The rows are grouped in 3 different ways at once. Each group adds its own fixed numbers to the row, and there is some noise. The rows also spread widely along 3 directions, which tell nothing about the answers.
(in the rows, 128 means zero)
Known rows, each followed by its group in each grouping:
[166 112 125 117 138 105 133 134 138 133 138 128 148 108 131 145  48  80] : z_530 (1) tivu
[155 106 160 124 115  85 135 118 144 132 155 172 170 103 156 130  43  88] : z_184 (2) tivu
[151 140 138 133 143  86 140 105 116 118 147 146 123  82 118 129  61  89] : z_557 (2) kagof
[156 138 117 119 124 102 131 120 118 123 160 139 126 105 133 131  72  79] : z_557 (1) kagof
[183 149 104  97 136 129 137 147 151 126 146  69 123 127 108 144  56  71] : z_69 (0) kudi
[161 126 127  88 139 103 113 132 130 138 159 111 128 130 123 128  40  78] : z_530 (0) kudi
[149 155 134 142 162  89 161 155 112 141 166 136 112  72 120 148  87  88] : z_184 (2) kagof
[173 142 138 133 163 113 164 148 136 126 136 140 157  75 124 118  77  58] : z_69 (0) tivu
[145 132 141 129 141  75 135 127 105 136 159 137 154 101 128 123  44  77] : z_530 (2) kudi
[175 124 126  81 127 110 132 120 161 114 142 130 145 123 128 114  58  75] : z_557 (0) tivu
[153 141 122  88 137 124 134 143 159 133 176 106 124 139 126 156  62  89] : z_184 (0) kagof
[159 118 131 120 127  89 111 132  99 136 161 134 151 117 137 130  33  73] : z_530 (1) kudi
[160 132 136 128 135 114 147 123 161 105 133 140 165 110 133 127  45  81] : z_69 (2) tivu
[171 136 123 103 127 111 125 137 134 128 152 112 147 125 122 116  51  62] : z_69 (0) kudi
[151 144 128 114 147 107 149 140 140 127 164 110 113 117 123 164  68 106] : z_184 (2) kagof
[147 134 145 135 167  84 151 131 125 132 134 146 142  74 125 134  50  86] : z_530 (2) tivu
[160 154 104 109 153 141 141 139 159 123 154  97 120 117 116 143  67  80] : z_69 (0) kagof
[152 101 161 101 123  99 138 131 154 130 166 167 186 137 158 114  50  69] : z_184 (0) tivu

New rows. What belongs after each?
[154 129 123 107 126  93 121  94 143 109 149 146 128 107 128 129  39 102] : z_557 (2) kagof
[179 127 131 100 136  92 148 113 155 112 137 127 141 103 120 131  50  94] : z_557 (2) tivu
[135 111 150 111 113  91 116 112 120 131 174 171 150 115 155 115  49  78] : z_184 (0) kagof
[180 125 113  92 101 100 116 117 122 123 164 104 142 141 133 127  48  74] : z_557 (1) kudi
[111 147 140 133 175 101 160 131 149 113 170 126 161 128 121 139  51 100] : z_530 (2) kagof
[195 134 119 127 121 107 124 146 106 136 147 106 118  99 124 136  55  58] : z_69 (1) kudi
[158 125 130  92 134 110 149 110 183  95 149 119 157 139 125 135  39  98] : z_557 (2) tivu
[157 140 136 107 142  85 138 123 134 114 163 114 157 131 120 118  54  81] : z_557 (2) kudi
[163 128 142 112 133  84 140 139 116 141 168 117 142 117 135 143  51  89] : z_184 (2) kudi
[170 134 135  80 128 102 131 160 141 142 178  94 134 142 130 140  58  67] : z_184 (0) kudi
[168 136 136  98 137  95 135 134 121 121 170 130 160 127 123 102  65  56] : z_557 (0) kudi
[130 137 138 115 157 103 137 127 130 130 166 150 140 106 125 126  53  84] : z_530 (0) kagof
[128 133 129 127 156  97 132 112 130 122 151 133 127  99 119 143  45 102] : z_530 (2) kagof
[166 126 126  93 110  90 127 108 135 113 155 119 137 131 127 120  36  86] : z_557 (2) kudi
[174 126 117  95 113 122 118 130 149 126 153 105 147 137 126 120  30  73] : z_69 (0) kudi
[137 103 143  93 116  88 105 110 127 130 171 148 167 138 141 108  21  73] : z_530 (0) kudi
[169 147 117  87 162 114 133 159 130 136 151  71 115 123 100 150  56  82] : z_530 (0) kudi
[159 142 108  98 132 115 128 117 137 120 156 114 116 109 111 123  66  80] : z_557 (0) kagof
[170 114 150 102 132  98 133 141 136 132 159 153 160 113 149 124  62  74] : z_184 (0) tivu
[176 136 129  88 143 105 138 155 130 146 174  91 119 132 130 148  65  65] : z_184 (0) kudi
[188 122 124  94 123  89 124 106 124 130 125 145 125  86 126 116  66  79] : z_557 (0) tivu
[166 135 135 113 130  87 135 146 118 144 168 111 124 113 133 144  49  86] : z_184 (2) kudi
[120 116 122 104 118 107 102  93 157 119 156 124 126 129 125 155  13 112] : z_530 (2) kagof
[159 145 124 116 129 126 138 146 159 106 182  85 176 165 129 136  49  63] : z_69 (1) kudi
[166 135 131 102 127 114 125 133 140 125 147 111 145 132 123 122  51  66] : z_69 (0) kudi
[149 142 131 117 161  88 138 143 134 127 156  97 134 117 108 145  40  88] : z_530 (2) kudi
[139 130 134  96 143  97 128 140 129 132 169 117 150 137 126 127  47  70] : z_530 (0) kudi
[155 140 114 125 123 110 131 106 142 122 137 123 110  90 115 145  45  96] : z_69 (2) kagof
[152 110 151 115 132  80 146 124 141 125 161 154 163 109 151 130  51  91] : z_184 (2) tivu
[117 126 126  87 144 131 127 117 176 111 180 116 159 167 118 144  29  95] : z_530 (0) kagof
[150 139 132 108 140 110 136 144 135 136 181 122 115 120 133 144  71  86] : z_184 (0) kagof
[128 134 136 153 158  78 135 118 109 133 148 147 118  65 119 142  56  93] : z_530 (2) kagof
